The rows of a group lie close to one hidden flat surface of 13 dimensions, which may be shifted away from zero. Surfaces can cross.
Some rows, each with its group after it:
-46   6 -19  29  -7  31   1  -9 -13  37   2  52  27   0 -13 -58 -33  -2 -56 -17
J_676
 19  12   2 -37   6  -8   3  -1   7 -47  39 -18 -15 -37  11  -5 -19 -39 -29 -31
J_375
 -3 -31  24  41 -32  -8  50  11 -39 -21  38  27 -30  31 -32   5 -13   9  51  -1
J_672
  1  15  47 -28 -23  19 -22 -26  33 -74 -43 -24  66 -39  -1 -38  -2  19  24  16
J_676
 -7  -3  15  -6 -12   9 -13  21   9 -50  15  17 -21  -5   1 -32  -7  56  78 -31
J_771
 -8 -16  39 -14 -32 -25 -22   1 -13 -45 -23  13  26  -3 -13 -25  17  11  29  21
J_676
 18  -8  12  26   9  18  -5 -12 -31  -7  22 -35 -55  16 -37  51 -18 -13 -11  20
J_771
-21 -32   1  29 -14   3  38 -51  12 -31  12  28  20 -19 -41 -19 -10 -33  -4 -12
J_701
 14  65 -45 -41  14   6 -18 -26 -17  11 -32  -8  31  -8 -29 -33 -29  -2  33 -13
J_676
  5  36 -50 -35 -12  -8 -39 -25 -46  36 -24  31 -20  21 -25  25  15  -4  40 -19
J_701
-15 -18   8 -19  -1  33 -82 -17  13 -65   7  -3 -15  16   8 -22  -7 -52  20  52
J_676
 -5 -58  40 -31  18 -70  -1   9   6   8  -6  67 -10   5  14   4  34 -14  -6  45
J_701
 22 -31  43  -9   9  14  -1   9  20 -12  73 -21 -15  15  12 -25  -4  21 -23 -10
J_771
-17  24 -18  11 -43 -30  19   9 -17 -15 -60  24  61 -20 -33 -34  -6  27  45 -29
J_375
  5 -15 -30 -14  19 -37  35  -8  25 -64 -14 -20  22 -70 -38  -3 -35 -29  10 -15
J_676
-30 -26 -16  13 -41 -14   5  35  -8  11   4  29  23 -20  10 -20 -15  36 -17 -19
J_672
 39 -25  20 -43   7   8 -15  22 -19  23  23  -8 -22  27   5  28  17  53  30  17
J_375
-32 -17  47  38  18   2  58   4 -11 -53 -27   9 -10 -14   4   9  24 -68  -6  39
J_771
  5  -2 -21 -17  23 -19   7  43   1  34   8 -34 -10  30   4  -8  26  37  21 -10
J_672
 -4  26  40  44 -16  14  14  30 -50  14 -73  23  18  44 -25   5   7   8  21  18
J_771
 61  34  14 -25  16  11 -44  -6  20  51  16 -11   1  68  -9 -10   8  29   9 -37
J_771
-39 -57   1  46   8  15  11 -45  25   1  31  15  -6  -7   2  -8  25  14   7  47
J_375
 21 -38  20 -39 -10 -32 -55  84   4  29 -28   7  37  40  47  -6  34  14  -7  44
J_701
 10  26  -9 -11  12  45  38 -43   8  49 -28 -24  47  24 -49  -1  11  48   9 -27
J_375
-39 -46 -10 -37   0  -6 -24  -1  15  11  25 -53 -20  18  31  12  66   7 -18  37
J_771
 39  27 -14  -7  32  -4  22  58 -14  14  26 -29 -24  -1  31  13 -20 -33 -19  -3
J_676
-19 -23 -14 -11   6 -39  45  49 -47 -16  19   4  18 -40 -15 -47 -13  33  27  23
J_771
 11  52   9  20  -5 -24  74   0 -26  30  11   0   5 -20   4   5 -13  14 -23 -46
J_676
-29   7  -7  -7 -16  86   6   8  -3 -38  34   6   3 -28  32 -32 -23 -45 -36 -24
J_771
-21 -14  -2  45   5  22 -37 -19  -7  -5 -10  26 -30  46 -41  -4 -17 -56 -11  12
J_672
  4  28 -64 -41   6  38 -32  27 -19  33   6   3  15 -24  28  -9 -28 -15 -40 -18
J_672
-38  42  11 -15 -41 -29   4  -4 -27 -44 -68  12  -1 -40  -4  25 -16 -13  -2  -9
J_701
 -3 -26  -8  -8  52 -43  19  19  26  -5  -6 -29   8 -23 -22 -20   0   0 -38  -3
J_676
-12 -21 -19  21 -17 -22 -16 -36  -6   6  60  77 -24   2   1 -33 -10  -2  28 -11
J_676
 29   9  38  62 -15  -4   0 -12 -28  71  -1  46  11  83 -56 -17 -31  46  13   6
J_672
 39 -27  18   2  77 -13  29  24  24  24  35  10 -15   3  -7 -11 -43  -9 -37  24
J_701
-24   9 -41  28 -47 -35 -10  -7   7 -22   4   7 -21   6   2   1  -9 -23  47 -35
J_701
  7  52  30  15 -15  25 -34 -18  -5   7 -16 -49 -32  60 -15  24 -13 -13 -22  -9
J_672
-51  -8  30  26 -12 -34 -13 -70   4 -37  15 -38 -13  17 -69 -42 -19  -8 -35  15
J_771
 43 -15 -21  10  26 -11  -9 -13  41  -8   9 -32 -20  12 -29  35   7 -13  14 -34
J_375
 16  -3  17  72  13  16 -27  -4  -8  18  11 -25   1  22  -2 -11  -5   5  -2  67
J_375
-29  -9  -4  67 -14 -16  32  67 -33  -7 -15  32 -23  -3  -3  -1 -33 -21 -14  -9
J_676
 -2 -10 -35  80   4  29  14 -17   8  11  11  22  30  -9 -22 -31 -30 -35 -17  -8
J_375
-54  62 -47  -9  13  -8  19 -21 -13  -9   2 -32 -45   3  -8 -26   3   0  50 -25
J_672
-17  26 -31  37  39  -4 -30 -25  46   3   7 -31 -45  12 -16 -18 -34  -1  -2 -11
J_701
-20  32  11  15  15  62  -3  26 -15  -5  36   4 -45  -1  30 -29 -27  23  -1 -12
J_771
-19  14   0  13  39 -23 -10 -15  18 -46 -52 -43 -15 -11 -45 -10  -8 -10   9  13
J_676
 69  20  18  51  74  11 -11  21  52  -5  14  29  22   7  -6 -74 -38  23  57  -6
J_676
-53  11  -7  72 -67  17 -13  29 -18  26 -21  -4  27  10  34 -20   7  45  -7  11
J_375
 28 -33  26  28  33 -10  -1 -10  29  -3   6  42  12  23 -30 -26   2 -10   2 -11
J_375
  4   3 -77 -14  19  49   4  53 -51  40 -26  -8  22 -18 -28   5 -33  11  -2  -3
J_672
 43  -2  40 -38 -13 -12 -24  29  27 -45  89  -7 -26  23  27 -50 -37  13  22 -37
J_771
 30  25   6 -54  13  -5   2  -5  15 -19 -13 -37  22   9  -2  -8  19 -13  24 -15
J_771
 33  61 -10   0  31 -13  22  40  -3  46  16   2  -3   6  44 -23 -10  10   8 -20
J_676
-10 -44 -42   2 -10  -8 -66   3  14 -12  20   0 -41 -35  -1  24  -2  64  19 -22
J_701
-14 -24  -6 -35 -45   6  -1 -39  11  -3  -4 -34   6   4  -9  58 -10 -22 -33  14
J_676
 36 -15 -47 -12   3  -1  24 -13 -45  23  47  -7  13 -23 -35   3 -21  46  62  29
J_375
 21 -33  27  16 -10 -43   7  -7 -17  17  -8  46  -8  50 -37  20  14  -8  27  11
J_701
-18  11 -42  53 -16 -16  23 -53 -18  32 -16 -22  34  20 -51 -13  -1  12  54  47
J_375
  1   0 -44 -58  55  -3  -7  -8  17  36 -16  -6  31 -31   6 -14  12 -10 -29  21
J_672
-14  -7  28  36  15  60 -24 -13   9  10 -12 -49 -12   5  15  26  23  52  -4  55
J_375
-22  61 -19 -36   2 -27 -47 -44  10  14 -48 -42 -13  23   0  20   0 -27   2  32
J_672
-31  72 -14 -59 -22   3  20  -3 -28  11 -29 -40   9 -19  36   6   3  23  19   9
J_672
-49  13  15  70 -51 -36  10 -20 -10  10   3  -7  20  37  -2 -44   0 -31 -21  28
J_375
 -6   3   1 -13  42  33 -58  45  39   7   2   7 -12 -21  85 -20  28  24 -17  12
J_375
 37 -39 -12 -47  14 -15 -20  13  38  38  26  26  30  37  26 -21  54  14  24 -25
J_771
 43  18  41 -38 -33  67  10  36 -18 -62   5 -29  50  11 -28 -37 -42   2  25 -38
J_771
 -2 -32  34  15  26   4  19 -73 -15  23  -7  52  -6  27 -73   9   9  -5 -10  16
J_701
-23   3   5  16  44  53  15  31  19  54  29 -14 -14  25  27 -27 -31  36 -35  32
J_701
-10   9  -9  19  14  18 -37 -51  14  45  -5  44  23  -3 -23 -27 -32   0 -57   2
J_672
  2 -28  23  37  13  30  32   8  -6  -5  -5  37  -8 -11   0  17  19   4   7  -5
J_771
 17  -7  12 -28 -36 -23   6  30 -45  37 -38  60  50   2  -9   3  15  50  18  -7
J_701
 30  68  10 -38  14 -16  31 -62  10   0   2 -35  23 -28 -24 -14 -14  25  -3 -31
J_672
 35 -14  14  -9  20  26 -60 -22  11 -37 -34 -30  17  -7 -45  20 -12 -37 -48  11
J_701
-29 -22  -2 -12  31  10 -33  13 -12  21 -13 -11  16  -3 -33 -46   1  44 -50   7
J_676
 10 -22 -19 -17 -18 -31 -33   9  39 -45   3 -64 -13  -7   9  28  11 -12  23   0
J_701
-20  65  31  -2 -39  12 -11 -51   7 -35   9   6 -11 -14   0 -33  -5  16  -6 -69
J_672
 11 -13 -10  -6   6 -13 -39  -8  36  50  18   4  18  45  19 -26  43  16 -10 -13
J_701
 40 -50 -15 -10  10 -64 -19  48  19  16 -27   2  42  20 -30  -3  17  -6  -2  -9
J_672
  0 -19  32 -16 -30   8  22  20 -25  26  51  26  18  51  26 -27  -1 -43 -35  25
J_375

New rows, each followed by its group:
-22  22  -4  -1 -42 -13 -23   9   0  -6   0 -18 -35  53   2  12   3 -29  -9 -42
J_375
 -6 -12 -35  64 -19 -46 -11   5   2  25  51 -18 -11  16  15 -21  -4  -3   1  20
J_375
 51  -1 -70 -12  30   1  35  11   5  12  37   4  54 -50   9 -30 -23 -42   6  -8
J_375
  8  24  -9  36 -41  -7  34  -9  15  11  -1   4 -16  31  23  55 -31 -56  16  -1
J_676
 -8  50   8  21   5  -7 -22   0  14  30 -20 -36 -46  52  23  27  11  18  23  14
J_676
-33 -15   9 -38 -35  47   7   0 -66  13  35  26  -7  21  19  -6  -5  -8  20  70
J_375
 -2  47 -23  31 -35   0  14  42 -42  20  13  44 -29  16  42   1 -29 -25  35 -12
J_676
  7   0  27 -12  22 -48 -36   4  10   0  22   6 -27  36  13 -31  17 -15   9  27
J_375
-50 -57  24  73 -30 -12   8 -27  -1 -30   8  77 -15  -9 -31 -19   2   5   3  -9
J_771
 54 -23 -16 -29  15  30   0  24 -35  18   7  -1  17  29  -1  31   1 -37  49  64
J_375
-14 -26 -18 -18  -5   4 -61 -56  44   3  32  12 -18  24   5  -6   2   3  26  24
J_676
-14 -50 -25 -27 -36   4 -20  41 -33  13  77   0   7  12  19 -39 -11  -5 -30  11
J_771
 37  48  45 -50  17  -5  -2 -29   7  27 -28 -65  42  30 -14   0  24  18 -30  13
J_676
 27 -24  24 -25  -5   0 -61 -31   1  12  35  -6 -22  46  -7  12  22  33  30  31
J_676
-49  17 -65   4  17 -27  29 -19  39  -5   7  -3   4 -42  -7 -54 -26  44  50 -26
J_701
 34 -13 -32  -5  57  60 -31  13  15   8  56  18 -37 -26  21   0 -24  -8 -20 -15
J_375
 16  -7  -9 -27 -81   4  -9 -55 -22 -57   3  25  20  -5 -29  33 -29 -48  59  11
J_676
-24 -33  14  46 -80 -29  -9  38 -26 -14  36  22 -14   1  10  -8 -13  37  -3 -22
J_375
 -8 -62   2 -24  13  10  21  20   9 -27   6   7  39  18  -2 -35  42 -44  19  21
J_771
 12   2  -9 -10  24 -61 -35  18  44 -27 -26 -42  -1 -23  38   2  41   4  36  24
J_375
  2 -27 -16  20  49 -38  21 -28  -8  16  36   6  -1  14 -64 -50  -9 -16  -9  16
J_771
-35  13  -7 -19  -4 -30  22  30  -6 -51 -48   7   7 -54   3  -9 -48 -19   7  19
J_701
  9 -25   8 -12  13  35   4  -3  -5 -26 -24  48  18   9 -21   0  -2 -53  27  13
J_375
 25  -6 -18  28   2 -34  39 -33   9  15  26 -45  31   6 -29  -4   4 -12   9  21
J_375
-27   9 -78  42  57  17 -17 -46  49  37  -5  -6  11  -6  16 -32  20 -27  27  36
J_375
-23   2  45  10 -32  23  21 -16 -26  12   4  14  23  28 -21 -24  -3  24 -16  11
J_375
 59   2  12 -41  14  63 -42 -28   2  29  42 -16  30  27  -8 -14 -22   0 -32  15
J_676
 50 -25  13 -39   1 -54 -25 -22  13  12  -7   0  12   7 -18  39  10  13  11  30
J_672
-28   9  -6  11 -36  73  37 -25 -36   3   8  24  31  -9 -23 -18 -32  -9 -24 -13
J_375
  1   5  -1  29 -32 -25 -21 -31  27 -21  25 -10 -38 -12  -2  27  -2   4 -16 -57
J_701
-23 -32  -9   0  -2 -13 -41   2  17  43   8  23  -8  23  12 -13  35  65  13   3
J_701
-50  17  19 -16 -16  41   7   3  -2 -34  32  23 -28  -1  52 -41  31 -33 -10 -36
J_672
 -8 -70  39  23  32  75 -12 -33   2 -24  21  15 -23  -5   8  21  14  -6   5  94
J_375
 27 -31  24 -32 -73 -32 -34  13   0 -37  21  12  26  27 -16 -15  -8  12  30 -31
J_771
 -7  34  -3 -27 -29 -35  -4  -7 -39 -11 -78  13  16   8 -33  23   1 -16  42   7
J_701
-35  72  -6  -2 -21 -34 -24 -16   0   8 -45 -10   4  30 -25 -37   2  26   9 -51
J_375
-32 -35 -42 -42  -9   3  -8   8  -9  27  14 -28   6 -22  31  16  53  32 -17   9
J_771
 -6  26   1  14 -41  19   2 -27   3  20 -10 -26 -27  40   6  60 -15 -25  -9  11
J_676
  1  -7  -4 -23  57  29  57  -4   8 -41  15 -25  14 -44  -4 -28  12 -34   0   5
J_771
-29  -8 -37 -12  57  23  18  -4  13  40  11  16  21 -11  13 -42   2 -26 -50  16
J_672
 28  10  23  18  28  21  -4 -29  32 -18  -5 -94  -1 -27  -4  32  16  43 -20  13
J_375
 28  10  -2   1 -14  -8  35 -32  18  18  48 -55 -16  39 -33  23  -7 -10 -42 -69
J_375
 -8 -62  10  26  13  26   7 -11   0 -34  44   6 -11   7 -54 -37  -9  22  21   1
J_771
 19  21  -7 -31  20 -30  35 -32  24  -7  11   8  29   1 -31 -41  -5 -46 -16 -50
J_375
  4 -47  11  38  35  23  34 -14 -21  11  -6  -9  19   7 -74  -7  15  41   6  15
J_771
 -2   9  36 -21  38  24  65   3  29  -6  14   0  53 -50  34 -55  24  19 -44 -26
J_771
 23  57  20 -10 -37  -5  14 -18 -39   0   7   8  -7  40  -8   4 -28 -36  31   0
J_672
 -8  20 -35 -14 -12 -90  60  -6   6   2  -8  14   9 -45  -4   0   5  20  35 -39
J_676
-15  33 -24   3 -51 -37 -43  35 -42  -3 -11 -15 -25   8   2  -1 -13  42  42 -14
J_375
-62  11 -13   4 -46 -17 -36 -56 -37 -20  -9  42 -25   5 -30 -19   6  -4  29   3
J_676
  3  29  51 -13  -7   6  -2 -29 -18 -41  44 -30 -35  -2 -19 -17 -37 -21 -57 -24
J_375
-32  48 -57  43  -6  15 -17 -36 -36 -23 -54  -6  16 -34 -49 -20 -34  -4  60  27
J_375
 32  39  22   2 -44  31 -27  -8 -54  17  -1  -7 -35  53 -15  54 -34   0  29  23
J_672
  8 -42 -42  11  -7   3  37  -8 -31   2  71  69 -11 -35 -13  -6 -57 -31  10   4
J_672
-26 -20  23  36  36 -17   0 -30  64 -51 -13 -45 -31 -23 -19   8  -3  15 -10   8
J_676
 23   3 -13 -12  58 -59  51 -13  10  -8 -14   6 -26 -39  10  43  40 -40  23  11
J_771
-10  21   3  55  15 -17  29  32  11  31 -27  13   1   7   2 -18 -19  34  -2 -21
J_676
 13  63   3 -51   2  32 -53 -46  22 -22  -7 -18  19  15  28 -35   0 -32  35  28
J_676
 22 -12  12  36  48  10  25 -43  30  32  12  41  42  11 -51 -56  -7  19 -13 -27
J_375
 52   8  61 -45  -4  12  24 -21 -25  18   9  44  39  26  13   8   7 -35   0  44
J_672
 54  53 -55  29   2 -12 -21  51 -17   1 -28 -21  37 -26  -9 -17 -40  -4  18 -36
J_375
-15  27 -36  10  -3 -36 -33   1  30 -34 -53 -36  12   7 -24 -22 -19 -17  41  -5
J_701
-29  21 -34 -52  -9  56  28 -41 -14  29 -14  13   9  12 -33   2   1  28  23 -46
J_375
 12  50  25 -56 -27   6 -35 -53  17 -18   9 -24   9  16  40  -3  22 -24  28  25
J_676
 36 -45 -29 -30  28  13 -61  -9   3  17  20 -12 -16  21 -20  24  15  -2  -1  19
J_701
 21  11 -14  41 -13 -23  21  -4   1  57   9  -6  35  55 -32 -22  -4  -2  -1 -17
J_375
-45 -46 -71  41  -9   6  12 -24  36  33  31  14  -1  -6  23   1  29   1  26  12
J_375
 -5 -15  25  29 -15 -19 -17  20 -23 -14  17  21 -29  43 -22 -21 -18   1  30  14
J_771
-32 -11 -27 -19  -4   1  19  -7 -14  10  36  32  27 -14  47 -49   9 -37   7  53
J_375
 14 -11  20  49   8   3 -58  62   3  30  -6  28  -7  60  42 -23   9 -17  -1  36
J_375
  7  15 -32  -1  12  20  29 -28  16  27  17 -57  32 -25  11   4  12  25  -6   6
J_375
 11  41 -32 -28  32 -18 -14 -18 -14  35  26 -41 -54  30   4  22   3 -32 -11   2
J_676
  2  -2  51  42 -48  27  18 -22  -9 -48  35  42   1   3  15 -10 -23 -66 -12   7
J_676
-17  31  -2  10   4 -20 -24   5  44  16 -42   1   6  36   6 -24  28   4  -3 -50
J_375
 11  25  26 -36 -10  44   3   3 -44  21   7 -39  11   4   5   7  -3  46   0  34
J_375
